The rows are grouped in 4 different ways at once. Each group adds its own fixed numbers to the row, and there is some noise. The rows also spread widely along 15 directions, which tell nothing about the answers.
Some rows, each with its group in each grouping after it:
[ -7  -1   3   0  -5   1   8   6  19   7  14  -6  -6  12  27  -4   7  -8
   8   0  -1 -14 -10  -4   1  -4  18   3   5  -6  -4  -9  -2  11  19   9
  18 -13  22  11 -14   1]	(1) F (0) k95
[  3   0   0  -1  -2  -1   6  -6  -7   7  -9   0   2  -7  -3   3  -4   5
   1   9  -3   0   8   6  -4   3   0   0   1  -1  10   7  -2   6  -5  -4
 -12  -6 -12  -2   4   2]	(2) R (3) k238
[ -1 -12   2  -2   5   1  -8  -6   8   0  -3 -17  10  -3 -10  -3  -3  -2
  -5   9  25  -3   4 -14   8   0  11  -2 -12  11 -14  -4  -8   3 -16  -6
  23  -6 -13   1  15  10]	(1) N (2) k373
[  3 -11   8  -1  15  11   1  -8   9  12   0   0  14 -15  -7 -17  -4   3
   4   3  16   2  15  15  11  15  10 -15  -7  -2   5   7 -18  13   1   7
   6  -7  11   4   8   7]	(3) M (2) k118
[-2  1  5 -8  7 11  8 -4 -4  0  3 11 -6  4  8  0  0  2  4 -9 -1  3  0 10
  1  7 -9 -5  9 -2  5  1 12 -5 -4 -2 -7  7  5 -4 -5 -6]	(4) C (0) k373
[  0   4  -4  -4   9   0  -8 -13   6  -6   0   0  11   6  -5   0  -4   0
  -9  -9   6  12  -6  -6   5   4   9  -3   3  -7   8   6  -1 -13   9  -1
   8   6  -6  -6   0  -6]	(5) M (1) k118
[ 10  -9  13   2   1   7   2  16  -5  -2  -1   9  -1 -26 -14   7 -10   7
  -5   0  -3   4  11  20   7  -4 -16  -7 -16  -1 -12 -11  -2   9   7 -11
  -8  13  13  10  11   5]	(3) N (3) k215
[ 14   8  -3   0  -3  -5   8  -5  14  11   8   1  32 -29   6  10 -11  -4
   0 -11 -12  -5   7   3 -14   4  -1   2   7 -13  -2   3   0  18  24 -15
  -1  -5  14  10  17  10]	(0) R (1) k136
[ -4  13 -10  -1  -2  -5   2   4 -10  -3   1  -5  -2  25  -9   0   3  -2
   0   1 -11  13  -6  -8   2 -10  -1   5   1   4   7   4  -1 -15  -6   8
   3  -3 -10 -13  -6 -19]	(2) F (1) k136
[  7  -6  -4  -9  -7  -6 -17  -2  -6  -9 -14   8   7  -3 -18   1  -9  -1
  -8   1  -1   5 -12   8  -8 -11   4  -5   4  10   2   2 -16  -2   5   4
   6   7 -14  -4  13  -3]	(5) C (3) k215
[  7  -3  -4  -6   5   4 -19 -12   6  -8  -6  15  11 -12 -13 -23  -6   2
  -5 -11   8   3 -15   9   3  -2   6 -14   1   8   5   3 -16   3  10  13
  10  13   8  -3  10  -4]	(4) T (0) k238
[ -7   6   4   5   5  -3  -8   2   5  -1   3  -5 -12  14   3   3   8  -3
   3 -12   5   5   7  -2  12  -4   6  -8   5 -12  -3   9   2 -11   3   6
   4  -5   1  -1 -16  -3]	(0) T (1) k95
[  8   6   2  -6  -9  -6 -13  -5  -2   7   8  -1   6  -8   1  -1   1  -5
  -1  -4 -11  -6  -7  13  -1 -15  -5  -6   7   1   0   2   0  -5   9  -5
  10  -1   3   0   1  -6]	(3) C (3) k238
[ -9  -4  -5  17   0  -1 -14   2   6  -4   9  16   1   2  -9 -27  11  -2
   1 -21  14  -5   2  -6   4  20  -6   3  15   0   3  10  -2 -12 -16  11
   3  -1   3  -7  -3   7]	(2) T (3) k95
[  3   7 -11   5 -15 -16  -1  12  -1 -12   1  -5  10  16 -13   5  -7 -10
  -9  11 -14   9 -11 -12  -7 -18  10  12  -6   6  -1  -5 -10   2   2   7
  16  -7  -7   7   9 -11]	(4) M (3) k95
[ -4  -7  -3  -4  -3  -4   2 -12  11   4   2  -3  17   1   7   5  -3  -5
  -5  -2  11  -8   0 -11 -10  10  11   9  16  -4   2   1   2   2   0  -9
  13  -7 -11   2   5  12]	(1) C (1) k118
[  2   7  -6 -22   8   9   2   1   0   6  -3 -11  -1  11   3   3  -1   1
   9 -13  -8   8  -7  -1   0 -13   6 -10  -2   0   0  10  -7 -11  20  12
   0   1   2  -8  -1 -13]	(1) R (0) k373
[  2  10  -2   7  -5 -11  -4  -5  -1  -8  -9   5   8   0  -4   6  -6  -9
   0   2 -13  -4  -6  -1 -16 -21   4  -9  11   5  -1  -1  -7  19  -8   0
   6 -12  -4   7  12  -4]	(3) T (0) k95
[ 11   3   0  -6   1  -2   5  12   6   8   8   2   7   0  -1  -3  -3  -6
   7 -16  -2   4   8   9  -1   1  -9  -1   6   0  -8  10  -2   4  -2  12
  -2  -3  13   8   2   3]	(4) T (1) k373
[-15 -32   0  -8  -4   9   3  20   1  11  -3 -10  -1  19 -14  -7   5   1
   7   6  17  -2  15  -4   0  15   5  16   1   8 -11   2 -20 -19  -7   5
  10  -7 -21 -11   1  13]	(0) T (2) k215
[  2   7  -5  -1  -2  -3 -17 -12   2  -1   8  -4  -1  -1   2 -13   7   2
  -5 -10   7  -1 -10  -2  12  -2  -3   4   2  -2   5  10   9 -21   3  -1
   5  10   0 -11  -7  -5]	(4) N (1) k118
[ -2  -8   1  12  -2  -2  -5  -2   8  -1  -3  -8   3 -16  -9  -7  -2   5
  -7  15  16  -3   6  -6  12   6  12   2 -19  -3  -4  -5  -8  11   2  -5
   7  -3  -2   1   7   8]	(2) R (2) k373
[ -7  -6   0  -1  -4   2  -6  -5  -2  -4  -2   3   6   3  -7  -3   0  -2
  -6  10   2  -6  -9   1  -3  -9   0   3   3   8   1 -12  -1  -4  -4 -12
  10   3  -9  -8   5  -5]	(2) M (1) k118
[  6  -3   1   1  -2  -4  -4   2   1  12   8   0  10  -8  -5 -10  -1  -2
   1  -8   3   1  12  11   3  10  -6   3   6  -2   3  17 -10  -5  -7   7
   0  -3   0   3   5   7]	(3) N (0) k118
[ -4  -7  -5   0   6  10  13 -18  -3   6  -8  10  17 -17   0  -3  -6   6
   3   1  -1 -11   6  -2 -17  14  -3   3  11   2  10   1   3  11  -8 -18
  -9  -4 -10  -6  17  10]	(1) T (0) k238
[-12   2   2   4   5  10   9  -4  -1  -5  -8   4 -10   2   8   1   0   5
   3   7  -4  -8  -3  -2  -4 -10   6  -7  -3   2   1 -12   1  15   4  -5
  -5  -5   7  -2   0  -5]	(4) N (0) k118
[  1  -2  -1   8   2   3  11 -12  -7   9  -4  11  18 -17 -14  -4  -7   4
   0  11  -2   0  16  10  -6  12  -5  -1   5  -1  14   4  -7  13 -11 -11
  -9  -7  -8  -5  15   4]	(2) C (1) k136
[ -7  -9  -5  -2  -6  11  14   6  -6  17   3   0   1   7   4 -14   8  -1
  14   8  -6 -15   1   3 -10   3  -8  13   8  14   4   0  -3   2 -14   2
  -3 -13   0  -8   2   1]	(5) F (1) k95
[-10  11  -9   3   8  11  10 -14 -21   2 -15   2  -8   5 -13  -1   1  11
   5  14 -21   9   4   4   0 -12   2  -9  -7  -2  21   7  -5  -4   2  -4
 -19  -5 -13 -22  -1 -20]	(5) T (0) k238
[ 14  22  -8  11   4 -10  -3 -19   0   7   7   1  23 -21  -2 -12  -4  -1
   1  -8 -13   3   3   3  -3   2  -7  -7   7  -5  14  20   2   8  -6  -1
  -5  -7   5  -1  14  -3]	(3) M (0) k136
[  8   1   5 -13  -2  -6   2  -1   7   3   1   2   2  12  12   0  -5  -8
   1  -6   3   5  -5  11  -5   3   8  -2  17  -2   7  10  -6   4  -1  17
   6  -3   1  12  -6  -1]	(3) R (0) k118
[  1  14   1 -12  14  10   3  -9  -3  -7  -1  -8  -6   5  14   5   2   5
   3 -15   1   1 -12 -14   1 -10  -8  -8  -1   8  -5  -3  25  -6  -6  -7
  -4   7   3  -7  -1  -8]	(3) N (3) k373
[  5  14   5  -2  -3  -1   0 -13  -2   4  12 -10 -12  -6  17  -4   1   6
  -2  18  -7   0 -13  13  21 -15   3  -7 -14  -7  12  -4  14  -4  13  -5
   2   5  15  -1 -15 -17]	(2) C (0) k118
[  0   8  -5 -17  -2   3  15   4  -7  -2  -4  -7 -11  19  20   5   2  -2
  11  -5 -11  -4 -16  -8 -16 -10  -6   6  10  13   0  -3  16   2  -5   8
  -7  -2   0  -2  -7  -9]	(3) N (2) k373
[ -3  -2  -5  -2   0   4  -9  -8   0  -5  -3  12  -6   3  -2 -20   3   3
  -2  -2   6   4 -16  10   6   9   9  -3   2   1  16   4  -7  -7   8  15
   1   9   2 -12  -9 -11]	(2) R (2) k373
[ -2  -2   1  17 -10  -9  -8   0   8   0   9   4   0 -12   1 -21   7  -1
  -4   4  10 -15  -2   1   6   3  -4   7   2   3  -2  -2   1   9 -10   1
   6  -2  11   5   0   6]	(3) R (1) k118
[  7   0  -8  -2   2   2   4   7   2 -17 -16  -6  -1  -7 -15 -11 -11  11
  -6  12   4   8 -16 -11   5 -15   9   0 -29  16  -5 -12  -9  18  11  15
  -3  11  12   5  12  -6]	(4) M (1) k215
[ -8   0   0   6  11  -1  12   5   9   1   1   2  12   7  -1  13  -4  -3
  -1 -19   6   5  21 -16  -7  17   1   3  14 -12  -7   5   1   2  -3  -4
   0 -11  -5   5   2  11]	(2) C (1) k238
[-12 -18   6 -19 -13   8   7  15   1   5   1  -1 -16  29  19   0   8  -7
  10   3   5 -15 -10   0 -12   0  -2  13  21  13  -8 -12   3  -8  -7   5
  10  -3  -8  -2 -11   3]	(4) C (0) k136
[ 12  -6   7 -17  -3   4   4  15  -2   2   0   3  -9   4   6   3  -5   0
   4  -6  -1   4  -6  16   2  -4  -9   0   2   3  -2  -2   2  -2   6  15
  -5  10  11   9  -9  -2]	(2) F (1) k95
[ -7   7 -11   2  13  10   7 -15  -6  -3  -6   0   2   0   1 -21   5  11
   5  -3   9   0  -5 -13   0  13  -6   2   1  13  11   8  12  -3 -22   4
 -11   1  -1 -16   4  -6]	(0) R (2) k118
[-6  2 -3  2  2  3 -1  4 -3 -5  1  2  1  4 -7  1  1  4 -4 -3 -5  2 -3 -8
  3 -6  0  0 -5  1 -3 -9  0 -6  7 -5  4  2  1 -7  0 -8]	(2) F (3) k238
[ -3  11  -7   4  13   3   8 -16   0   2  -1  -8   5   3   6 -11   3   4
   4   0   5  -1   1 -13   2   5   5  -4   0   5   8   9   7   6 -15   4
   1 -11   2  -6   2  -4]	(1) F (2) k118

New rows. What belongs after each?
[ -2 -19   0 -11  -8  10  14  18 -12   5  -3  10  -6  13  -3  -1   0   0
   6   3  -4  -1   1   8 -12  12 -11  16   9  12   4  -2  -1  -7 -13   6
  -9   2  -9  -3   0   2]	(5) F (3) k95
[-1  0  2  8  0  2  1  2 -2 10  8 -4  2 -9 -5 -9  4  3  2  8 -1 -4 11  7
 10 -2 -4  0 -9  0  0  2 -1  0 -4 -5 -1 -6  6 -2  4  0]	(4) M (3) k118
[  4  -7   3   0 -13  -6  -7   9   1 -11  -2   6  -3  -1  -1   8  -6  -6
  -8   5  -4  -3 -14   7  -5 -12   4   2   0   2  -6 -16  -5   8   9   1
  15   5   4  10   0  -3]	(1) F (2) k95
[  5  -1   0  -8   1  -4  -5  -1   2   1  -4  -1   4   0   0   8  -5  -2
  -3 -13   2   5   2   1  -3   2   2  -2   9  -7   0  10  -4  -7   6   1
   2   3 -10   2   1   2]	(1) R (0) k238
[ 18  11   0  -6  -7 -14 -23  -9   3  11  14 -11  11 -15   3  -2   0  -7
  -1 -12  -3  -4  -3  11   8 -14  -9  -8   6  -3  -4  16   3 -12   3  -3
  15   1   1   2   3  -2]	(1) C (0) k238
[-2  5 -2  6  0 -1  0  3 -1  6  9  1  3  2 -3 -3  3 -1  1 -5 -6  1 10  4
  3  1 -4  2  3 -6  2  9 -2 -7 -2 -1  1 -5  3 -4  0 -3]	(4) F (0) k118
[ -8   1  -1  -1  -2   9  13  -4  -1  -3   3   3   0   4  10  -5   0   2
   1   9  -4  -9 -13  -5  -5  -2   0   6   1   9   1 -18  12   7  -1 -10
   8  -1   8  -4   0  -9]	(4) C (2) k238
[  1   2  -3  -8   6   1  16  10  -6   5 -20  -7  -4  12  -3   5  -3   3
  13   0   2   2  11  -8 -13  -4  -2  -3   4  13  -2   8  -8  15 -17  17
 -16 -14 -10   1   7   3]	(2) R (1) k136
[-10 -16  12  13   1   6  -6 -15   3   0   3  32   4 -12   4 -12   3  -2
  -5  -6  17 -15   8  17  -5  30  -6   0  28  -5  13  -1   5   3 -23 -15
  -2   1  -7  -2   0  16]	(2) N (3) k118
[  4 -10   4  -9   6   6   2   4   9   7  -1  -5   4  -4   4  -5  -3   2
   3 -13  13  -1   7  -1   1  12   2  -1   1   0  -5   7  -7   1   4   9
   0   1   3   6   2  13]	(3) N (0) k238
[  5  16  12 -11  -1 -12 -27  -2   5  -4   9 -11  -7  12  13  25   5 -13
  -4 -23  -3  -2  -5   5   4 -29  -8 -14  18 -11 -17   1  19 -22   5 -15
  17   4  -4   2 -11  -9]	(4) M (1) k118
[  7   2   2  10  -2  -5   1  -3  -2  -2   4   6   8 -15 -10  -5  -7   3
  -9   7   4   5   6   4   9   9  -5  -1  -6  -2   5  -1   2   5  -9  -6
   0   4   2   4   7   1]	(2) C (3) k136
[ -9  13  -7  22  -3  -9  -2  11   5  -8   0   1 -13   7   1  -2   8   1
   1 -14  -6   0   5 -15   0  -1   5   2   0 -11  -4   4  -2   5  12  12
  -6  -8   9  -2 -10  -2]	(4) N (2) k136
[ -2   4  -5   5   7   0  -5   3   3 -10 -10 -12  -2   1  -9  -6   1   5
   0  -3  11  -1  -1 -23   4 -11   2  -1 -14  11 -12  -1   1   6  -7   6
   1  -1   1   0   9   2]	(4) M (1) k95
[ 11  -7   9  -1  -1  -2  -1 -10   5   2   2   6  21 -21  -7   1 -15  -3
 -10  14   9  -1   3  17   3   0   1  -6  -2   1   1  -8  -6  17  -5 -12
  12   1   4  13  16   6]	(2) C (1) k118
[ -1   4 -13   3  -9  -2   1  -2  -8  14   8  -6   4   0  -6 -17   7   1
   4   9 -13   3  -1   6   5   3   1   9  -5  -3  17  13 -10 -14  11   6
   0  -5  -3 -15  -3 -12]	(1) M (2) k136
[  3   9  -5  -3  -9  -8  -2 -23  10   9  10   0  13  -6  21  -2   1  -4
  -4  -1  -4  -9 -14   0  -5   5  12   7  17 -13  18   4   9  -1  18  -9
   7  -3   0  -2  -9   0]	(2) C (1) k238
[  5   9   1  -8  10   8  19 -15   7   3  -4  -4  10  -6  14   1 -10   3
   3  14  -4   3  -8   0  -1  -2  18 -11  -7  -1  14  -8   2  23  14  -1
  -1  -7  13   7   4  -6]	(2) M (3) k136
[ -1  -3   3  -2 -16 -15 -10   0   1  -2 -11  -7 -12  11   5  15   1  -7
  -2  12  -2  -4  -5   3  -6 -18  15   4   8  -6   1   1  -6   2   9   2
   4  -7 -17   5 -11   2]	(0) T (1) k95
[  3  -2   0  -5   1   3  -5  -5   2   1  -4   5  -3 -10   6  -3  -1   4
   3 -10   2  -3  -3   8  -1   3   0  -7   5  -5   2   3   3   1  11   2
  -7   6   4  -3  -3   3]	(2) T (2) k373
[ 15   4   8  -9 -12  -3   0  -4  -1  14   8  -1  -7 -14  17  -3  -1  -1
   5  10 -16  -2  -7  33   6  -7   0  -5   0 -12  16   4  -1   4  26   4
  -6   4  14   7 -13  -6]	(3) M (0) k136
[-13 -14   4  14  -6   3   3  20  -6 -16 -13  11 -18   7 -15  -5   1   4
  -3  12   8  -6   4  -6  -1  -4  -3   3  -7  15 -13 -21  -7  16 -16   5
  -1  -1  -1   4   5   3]	(4) C (3) k136
[ -6   2  -5  11   3  -3  -3  -6   8 -22   0  20   2   6   2  -7  -2   0
 -13 -16   5   6 -14  -8  -5  16   7   4  13  -6   9  -5   5   3   6   6
   4  10   8   1  -7  -3]	(3) F (2) k118
[ 11  11  -4  -7   1  -7   0  -2   2   0 -10  -9  -4  -1   7  10  -6   2
   3  -7  -8   6  -3  -1  -4 -10   8  -8  -1  -5   1   9   0   8  16  11
  -7  -2   1   5  -4  -2]	(5) T (2) k238
[  2   5   1   8  -5   0  13   3   0  10   4  -1   6 -18   4  10  -4   3
   1  11 -15  -7   9   6  -4  -5  -2   3  -7  -8   1  -4   2  15  10 -14
  -9  -8   9   5   7   1]	(5) R (3) k118
[-14 -14  -1  -2   4  11   6   4  10   6   6 -11   2  15   2 -15   8   1
   4   3  17  -4   4 -17   7  15   9  11  -2   5  -3  -3  -4 -10  -6   2
  13  -5  -5  -8   1   6]	(4) M (0) k136
[-12 -27   5  -5  -4  14  12  20   6   5   1  16   1   7  -6 -14   0  -3
   7   3   8  -8   3  14  -6  12   1   7   7  11  -6 -14 -20   8   3   9
   8  -2  10   2   1   7]	(0) C (1) k215
[ -5  -4   3   3  -2   3  -8   8   1   0   5   6  -2  -5  -5   5   3   1
  -2 -16   0  -4   7   1   1   0 -12   1   6  -8 -11  -4   4 -11  12 -10
   0   7   2  -6  -1   3]	(4) C (1) k136
[  1  -3   0  -1   2  -1 -13   1   4  -3   0   1   3  -1  -4  -8   1  -1
  -2 -11   8  -1  -2   1   1   1  -1  -3   4   3  -5   3  -4  -5  -1   6
   7   3   0  -1   3   1]	(4) M (2) k118
[ -4  11  -8   2  12   2  -8 -11  -6   0 -10 -16 -10   3 -11  -7   4  12
   0  -3   6  13   6 -12  18  -6   8 -12 -16  -4   7  18  -6 -14   6  11
  -5  -1  -9 -15  -5  -9]	(1) C (0) k238
[ -8   1  10   0  20  16  -2 -22   5  12  11   2   9  -5   3  -5   5   5
   0  -5   6   3  12  13  18  12   6 -17   4 -16  14   6   3 -12   8 -17
   6  -3   6 -13  -6  -5]	(3) F (3) k118
[ -6   0   4  18 -11  -2  -8  14  -1 -13   3   6 -23 -11  -1   0   5   5
  -7   3  -4  -5  -6   4  12 -12  -5  -2 -14  -8 -11 -20   4   5  22  -3
   1  11  19   2 -11  -7]	(1) C (2) k136
[  5   3   0   5  -5  -9 -17   1  -4 -15  -4  12  -2  -3 -11  -3  -3  -2
 -10  -7  -3   4  -9   8  -1 -10  -6  -5   4   4   1  -1  -2  -1  -2   6
   1   8  -1   3   3  -6]	(3) M (3) k118
[ -7   1  -5   9  -2   4   7  15  -4  -7   0  18  -6   5  -8  -7   3  -3
   4 -13  -7  -1   1   3  -7   0 -12   2   6   5  -4  -4  -4   7  -6   9
  -7   0  11  -1   0  -4]	(1) N (1) k373
[  5  -3   4 -10  -6   0  -3   0 -11 -11 -18   0 -10  -2  -7  14  -7   5
  -8  12  -2   3  -7   7  -3 -17  -6   1  -6   7  -2  -9   5   3  -2  -8
  -6  13 -14  -1   3  -6]	(4) R (1) k238
[-11  -8   6   5   2  11  10  12  -5 -10  -8  11 -22   8   0  -1   2   3
   3   6   4  -3  -1   5   2   0  -3  -5  -2   8  -7 -17   1  12 -10   5
  -3   1   7   1  -7  -5]	(5) C (2) k373
[ -5   1  -5   0   5   3   1   2   1   5   1   0   5   4  -4   0   3   0
   5 -14  -1  -3   8  -7  -5   2  -5   1   8  -1  -4   5  -1  -4  -2   0
  -3  -6  -2  -9   3   3]	(2) F (1) k373
[ -5  15 -19  18 -21 -14   5  -2 -13  10   9   8   3  -1  -3 -16  10  -4
   6   5 -30 -12  -2   2 -13  -6  -8  15  12   1  18  12  -1  -1  -5   1
  -9 -17  -4 -12  -2  -9]	(1) T (3) k238
[  1  -3 -10  -7 -10  -2   5  -5   6  10  -2   1  10  -7  13  -1   1  -1
   7  -8  -5 -15  -3  -6 -21   6   2  12  19  -3   6   7   1   5  14  -1
  -8  -6  -5  -3   4  12]	(1) T (1) k136
[ -3  29   2  21   9 -16 -12 -10   0 -14   6  -1 -20  13   8  -3   9   1
  -5 -17  10  10   3 -10  21  -1  -4 -12   8 -13   5  16  22  -9 -19  11
  -6  -1   4   0 -22 -10]	(2) C (1) k118
[ -5  11  -8   4   7  -2  12 -20   5   2  -7  11  20   0   3   9  -8  -5
   1  -3 -10   1   4  -3 -19   4  17  -6  18 -12  17   5  -5  19   8  -5
  -3 -17  -5  -2   6  -1]	(2) C (1) k373
[ -8  15 -11  14  -2  -6  -3  -6  -5   0  -5  -3   1  -3  -5  -6   6   4
   2   0  -9  -8   0 -10  -5 -14  -2  -1   1   2   4   5   0   5  -3  -2
  -8 -11  -2 -11   5  -6]	(2) R (1) k118
[ -5  -3  -6   6  -6   2  16  11  -2  -1  -2  -8   2  -3  -7   4  -3   6
  -2  15  -5   0   3 -14  -2  -3   4  11 -17   3  -4 -12  -3   9   7  -6
  -2  -5  -1   0  10  -1]	(1) R (3) k136
[  3  13  -8   8  -1  -4  -9   0   2   1  -4  -7  -2 -16   0   6   3   7
   1 -11 -12  -6   2  -9  -2 -15  -2  -4  -6  -9  -6   4   1   5  26  -4
 -11  -1   9  -6   1   1]	(5) F (1) k136
[-10 -10  -4  -8  10  13   8   3   4   8  -9 -12  -3  11   0  -7   5   8
   8  -3  13   0   7 -15   1  10   8   3  -3   3  -1   4  -6  -5   5   8
  -5  -5  -7 -10  -2   6]	(5) M (1) k136
[ -2   0   0  -9   9   8  -2   3   6   2   2   5  10   6  -4  -6   0  -3
   4 -16   4   1   0   2  -3  -2  -3  -7   9   7  -7   2  -6  -3  -1   5
   8   0   8  -2   7  -4]	(4) R (1) k118
[ -1 -11  -8 -14  -4   7   4   5 -13  -7 -20   4   2   5 -13  -6  -8   6
   0   8   0  -1 -10  -1 -17  -7  -3   5  -1  24   3  -4 -12   4 -12   9
  -8   5 -16  -6  16  -1]	(2) N (0) k118
[ -8   4   3  13   3   2   2   1  -8  -5  -5  22 -11   3  -5   3   1   1
   0  -8  -9   6   9  13  -1   6  -5 -10  13 -12  10   4  -5   1   1   1
 -12  -1   0  -5  -7  -7]	(5) C (0) k136
[  3   9  -7 -11   3   3   9   2  -4  -7  -6  -2  -8  11  11   0   0   4
   6 -11  -4   3 -14 -10  -6  -5  -5   3   4   8   3   3  14  -2   2  13
 -11   5   6  -1  -6  -8]	(0) C (1) k95
[  6  20  -4  -3  11  -2   4 -24   4 -10   2   1  18  -4   8  13 -11   1
  -9 -11  -8  11 -12 -10  -4   0   6  -7   7 -11  10  -1  20   0   9 -17
   4   6   1  -2   2 -11]	(2) T (2) k238
[ -1  -5   8 -11   1   7  -5  -9   0   8  -7   3 -11  -4  11  -4   5   4
   5  -1   6  -8  -5  15   1  -2   1  -8   9  -1   7   2   1  -1   7   1
  -5   3  -1  -5 -11   0]	(2) R (1) k238
[-13  -5  -6   0  -6  11  17   1 -10  -8 -14  19  -5   3  -2  -1  -4   3
   1  17 -20  -7 -15  10 -19 -14   4   2   0   8  12 -22  -8  18  17  -2
  -9   0   5  -5   1 -14]	(1) M (1) k118
